The rows of a group lie close to one hidden flat surface of 6 dimensions, which may be shifted away from zero. Surfaces can cross.
(in the rows, 128 means zero)
Some rows, each with its group after it:
[155 113  89 127 145 126 128 134 151 111 108 135 143 180 139  99 143  82] -> Nezot
[158 112 101 162 148 123 125 116 180 113 111 153 116 145 107 125 179  85] -> Tis
[ 73 144 141 105 124 155 112 119 175 122 130 162  96 199 164 114 141  97] -> rifu
[106 149 103 109 110 137 135 106 105 151 145 134 127 153 144 131  94  87] -> rono
[107 133 108 107 130 123 112 127 119 135 128 139 145 146 113 126 161 146] -> Nezot
[119 160 121 136 154 105 124  34 152 165 131 117 115 143  95 126 139 152] -> rono
[ 86 144 152 138 118 142 137 191 146  94 121 161 123 104 145 130 160 155] -> rono
[158 102 100 152 121 140 135 114 134 130 138 129 116 134 139 124 106  47] -> rono
[138 145  89 156 114 117 136 112 140 135 127 146 133 137 101 117 157  95] -> Tis
[130 158  89  98 147 102 147  96  86 168 124 118 147 148 122 130  90 144] -> rono
[150  96  97 112 139 127 120 127 124 135 145 147 107 118 111 153 116  85] -> rono
[148 157 135 133  64 144 137 180  56 130  95 115 156 121 167 152  98 123] -> rifu
[ 94  99 115 120 119 158 111 184 158  92 132 157 139 174 149  93 184  89] -> Nezot
[ 97 124 133 130 114 150 128 154 149 111 138 159 106 125 144 135 142  97] -> rono
[152 152 115 207 133 119 175 100 120 124 111 112 136  96 141 124  94 116] -> rifu
[ 84 160 149 151  94 154 119  95 165 129 122 124 114 185 170 100 142  82] -> rifu
[160 158 134 189  89 117 156  79  85 146 120  74 166  91 124 116 100 129] -> rifu
[167 104 125 154 159 121 121 129 160 109 102 122 135 144 126 119 155 132] -> Tis
[ 62 101 139 144 136 159 137 112 129 118 174 110 122 111 171 100  90 112] -> Tis
[118 129 171 181  68 150 126 153 113 108 130  95 160  88 139 107 147 130] -> Nezot
[106 100 150 129 154 150 124 170 154  91 114 127 123 150 179 113 131 131] -> Tis
[100 157 119 169 125 135 142 110 157 120 115 145 119 140 140 116 156 121] -> Tis
[162 114 128 184 142 133 127 137 189  90  92 143 120 149 137 118 179  95] -> Tis
[127 162  83 100 180 108 154  95 121 148 116 127 139 189 155 111  84 127] -> rono
[ 98 111 190 164  92 154 106 153 148 105 141 136  91  76 128 153 152 134] -> Nezot
[ 96 152 117  94 116 124 125 143  85 142 125 135 140 137 132 142 125 157] -> Nezot
[157 155 117 189 123 115 151  85 113 134 109 104 142 109 129 126 110 128] -> rifu
[ 94 145 101  79 127 132 128 173 107 121 119 144 158 179 153 104 139 139] -> Nezot
[118 115 111 144 108 139 140 133 105 127 146 119 147 122 136 112 117  95] -> Tis
[171 111 143  83  91 147  86 193 102 128  77 150 118 167 152 184 147 119] -> rifu
[ 62 145 145  72 121 145 117 116 157 135 153 143 116 188 148 100 123 114] -> rifu
[174 138 122 104 161 118 157 184 123 103  90 120 152 172 184 103  78 124] -> Nezot

New rows. What belongs after each?
[120 124 160 145 106 142 124 146 131 112 121 133 105 101 143 148 127 129] -> Nezot
[128 156  78  77 174 101 145 111 104 155 119 133 141 170 140 123  88 143] -> rono
[155 112 109 133 180 109 137 124 153 117 117 138 123 127 118 130 137 137] -> rono
[164  97 155 162 147 103 129 136 172  85 124  73 192 125 109  50 186 178] -> Nezot
[126 151 140 168 100 130 149 156 102 110 116 122 151  95 139 118 132 150] -> rono
[144 131 149  85 182 102 129 149 146 118 101 125 125 127 130 128 117 197] -> Nezot
[161 113 103 130 158 116 127 118 146 124 113 123 135 150 123 122 140 117] -> Nezot
[159 130 143 156 115 127 143 141 119 120 109 101 146 116 146 119 113 126] -> Nezot
[113 159 138 136  93 157 134 160 110 117  99 141 126 160 183 135 115 102] -> rifu
[ 28 211 102 122 132 123 153 102 137 148 140 181 109 158 134 124 139 151] -> Tis
[ 63 155 133 105 141 119 142  71 159 148 177 122 126 151 123  80 104 126] -> rifu
[127 130 127 155 119 141 138 125 143 115 131 141 117 131 143 119 124  93] -> rono
[174 143 169 185  88 133 154 148  97 113 103  85 146  82 160 128  80 123] -> Nezot
[145  98 126  81 155 132 116 205 119 101  97 135 150 171 159 123 137 149] -> Tis
[139 100 125 158 122 145 154 155 137  99 151 132 121 102 141 105  97  72] -> rifu
[155 139 130 181 139 122 179 221 109  69  86 117 177  88 168  99 127 163] -> rono
[123 127 134 124 114 134 137 127 125 127 152 118 134 121 134 109 104 104] -> rifu
[169 121 159 142 137 138 152 172 139  99  98 128 105 120 177 139  82 109] -> Nezot
[ 69 144 136  50 145 138  95 129 157 140 129 160 102 206 145 127 139 136] -> rifu
[112 146 138 138  85 152 135 164  95 126 121 134 124 123 164 147 105 112] -> Nezot
[123 159 138 182  97 141 145 147 134 101 100 129 144 141 162 107 148 111] -> Tis
[129 152 121 141 119 118 142 118 106 136 126 119 144 117 120 126 121 135] -> rono
[139 126 107 130  87 137 138 146  76 138 142 123 142 105 136 138  98  97] -> rono
[124 150 127 164 147 114 115  14 182 158 140 117 100 146  92 124 153 117] -> rono
[ 93 129 126 127 170 139 126 135 174 110 115 153 106 159 151 123 151 136] -> Tis
[130 109 130 169 110 140 139 115 118 119 138 100 143 112 148 105 119 104] -> Tis
[ 80 169 167 165   4 158 125 142  63 142 155 121 140  56 114 146 138 130] -> rono
[ 68 170 171 171 108 143 137 143 161 102 119 145 125 121 148 113 164 157] -> rono
[131 108  97  86 113 145 151 237  63 105 132 160 143 115 165 137  85 101] -> rono
[113 126 135 128 107 136 123 158 120 117 138 152 116  96 109 147 150 137] -> rono
[159 121 148 168 132 126 134 132 128 109  94  88 161 129 152 111 137 150] -> Tis
[133 138 150 153 105 117 122 115 109 139 126  99 156  86 103 132 143 175] -> Nezot
[134 144 106 142 155 117 128 118 164 121 106 151 120 155 111 128 167 131] -> Tis
[191  86 134  69 112 117 100 156  86 145 138 104 144 100  88 151 113 137] -> rifu
[161  99 134 143 140 134 122 161 142 103 100 110 148 140 152 116 145 133] -> Tis
[131 131 124 158 113 137 147 143 121 116 126 125 130 115 144 120 126 109] -> rono
[123  90 104 136 103 152 129 146 111 121 163 125 137 123 141 104 116  56] -> Tis
[ 86 133 168 127 101 144 110 144 116 131 132 139 105  89 128 165 138 165] -> Nezot
